There are 3 ways to turn a row about zero (a turn may also mirror it). The second row of each pair is the first, turned, with some noise. The first 27 pairs use one turn. New pairs use 3 turns, one after the other, and a turn may come again.
In the rows, zero is written as 128.
Known pairs, each followed by its turns in order:
[118 120 140 119 126 126 111 106]
[150 114 122 131 110 131 137 121]
(0)

[136 135 124  90 133 154 122 136]
[147 128 110 143 116  96 133 108]
(2)

[125 124 103 112 142 117 189  93]
[ 69 129  97 115 106 126 161 123]
(2)

[158 125 125 115 104 122 132 128]
[139 131 123 155 139 151 124 117]
(1)

[117 164 117 122 138 177 102 131]
[ 98 118 138 138 125 113 173 161]
(1)

[165 145 111  74 136 142 122 123]
[155  98 137 155 162 109  97 134]
(0)

[118 137 143 119 113 115 118 127]
[123 125 133 131 150 117 114 130]
(2)

[110 136 113 144 109 143 139 132]
[108 101 144 139 118 124 119 129]
(1)

[117 102 142 129 130 125 142 209]
[ 90 132 110  82 174 119 164 147]
(0)

[ 47 197 161 156 135 140 127 141]
[ 75  89 172  76 122  79 167  98]
(1)

[165 130 128 165 125 203 183 135]
[ 81 148 142 191  61 120 114 131]
(1)

[ 98 154 108 121 107 154 124  93]
[136 132 122 186  99 130 134 140]
(0)

[129 113 128 117 105 129 115 128]
[140 125 114 118 133 119 109 139]
(2)

[154 130 156 136 118  81 131  83]
[146 145  89 136 154 112 118  76]
(1)

[ 96 152 140 151 128 166 137  97]
[131 153 146 171 105 152 161 124]
(0)

[159 105 125 209 141 101  93  54]
[ 93 124 162 104  94 206  59 116]
(2)

[120 156  88  63 112 119 199 148]
[132 148 137 148 151  66 107 209]
(0)

[112 122 129 141 120 165 129 114]
[135 141 125 153 124 159 147 132]
(0)

[127 170 130 158 132 159 102  86]
[120  96 134 177 119 161  99  97]
(2)

[ 98 130 119 130 160 140 170 142]
[116 109 133 124 126 129 188 124]
(2)

[121 171 138 125 125 119 142 107]
[ 94 125 127 160 147 126 128 116]
(2)

[125 138 130 131  91 145 119 136]
[107 100 127 143 126 146 142 120]
(1)

[ 95 147 135 185  98 166 156 147]
[142  97 117 160 163 186 159 153]
(2)

[137 111 122 157 119  85 120 137]
[119 131 115 114 155 140  85 118]
(1)

[135  74 147 183 113 127 177 183]
[ 92 171 127  54 146 172 143 156]
(0)

[124 209 115 143 128 135 173 129]
[ 97 125 188 163 139  81 138 104]
(1)

[126  97 111 176 126 135 141 137]
[111 168 107 109 125 160 122 127]
(0)

New pairs, each followed by its turns in order:
[185 120  85 100 156 174 123 142]
[ 98 130  78 103 110  78  91 157]
(2) (1) (1)

[141 169 114 132 115 144 141 127]
[135 120 155 150 118 122 136 165]
(1) (0) (0)

[119  47  75 139 163  94 127 114]
[124  78 159  58  72 118 116 127]
(1) (0) (2)

[120 142 132 160 164 111 144 133]
[108  92 158 112 125 136 128 122]
(0) (2) (2)

[123 138 131 127 160 171  63 114]
[115 131 163 134 116 120  90 192]
(0) (1) (2)

[130 153 208 125 117 157 136 197]
[ 63 142 182  86 152 167 137 166]
(1) (0) (0)

[142 128 196 119 118 127 115 133]
[115  84 123 115 106 143 133 175]
(1) (2) (2)

[156 163 140 132 192 149 130  95]
[128 156 129 154  81  81  82 129]
(0) (1) (0)

[137 153 128  87 122 145 131 146]
[134 141 106 133 154 110 145  94]
(0) (2) (2)

[ 86 143 159 178 103 117 115 107]
[179 138 117 146 160 143 163 161]
(0) (0) (2)

[125 156  96 128 138 209  87 155]
[145 120 225 111 118 122 136 116]
(1) (0) (1)

[163  97 125  96 139 121 129  86]
[142 141  78 119 115 127 139 168]
(0) (0) (1)

[166 202 125 119 110 110 113  76]
[151  94  35 110 122 114 126 129]
(0) (0) (2)

[176  95 168 115 107 134 120  80]
[166  98 111 152 142 159 126 188]
(1) (2) (2)

[146 150 106  76 102 119 135 124]
[ 91 115 126 164  83 112 126 129]
(1) (1) (0)

[ 87 118 116 106 147 107 142 117]
[116  91 100 117 111 112 147 115]
(0) (0) (0)

[ 86 166 114 133 120  75 127  64]
[113 103 110 145 190  61 100 116]
(1) (2) (2)

[162 136  92 100 106 147  99 142]
[ 68 136 137 110 142 145 153 132]
(2) (2) (1)

[209 127 209 148 126 189  76 174]
[124 226 151 226 101  87 134 125]
(0) (0) (1)

[133 139 121 133 137 122  87 126]
[133 133 102 154 113 136 105 142]
(0) (0) (2)

[ 91 209 200 175  79 139 116  87]
[161 113  47 173  47 163 160  93]
(2) (2) (1)

[159 125 112 141 138 111 110  95]
[135 135 176 130 136 106 146 120]
(1) (1) (2)

[104 165 110 133 130  94 136 145]
[157  88 127 143 109 110 147 142]
(2) (1) (0)

[127  98 155 127 103 147 101 113]
[100 134  94 123 138 136 107 160]
(1) (2) (0)

[161  95 125 132 135 157 116 122]
[124 140 111 112 128 137 177 114]
(1) (1) (0)

[ 73 144 130  77 151 125 121 133]
[115 166  99 143 130  74 101 133]
(2) (0) (2)

[132 139 155 197 138 110 108 121]
[170 183 128 112 130 160 111 128]
(1) (1) (1)

[190 126 137 123  47 116 148 136]
[111 160 176  48 101 122 125 111]
(2) (1) (1)

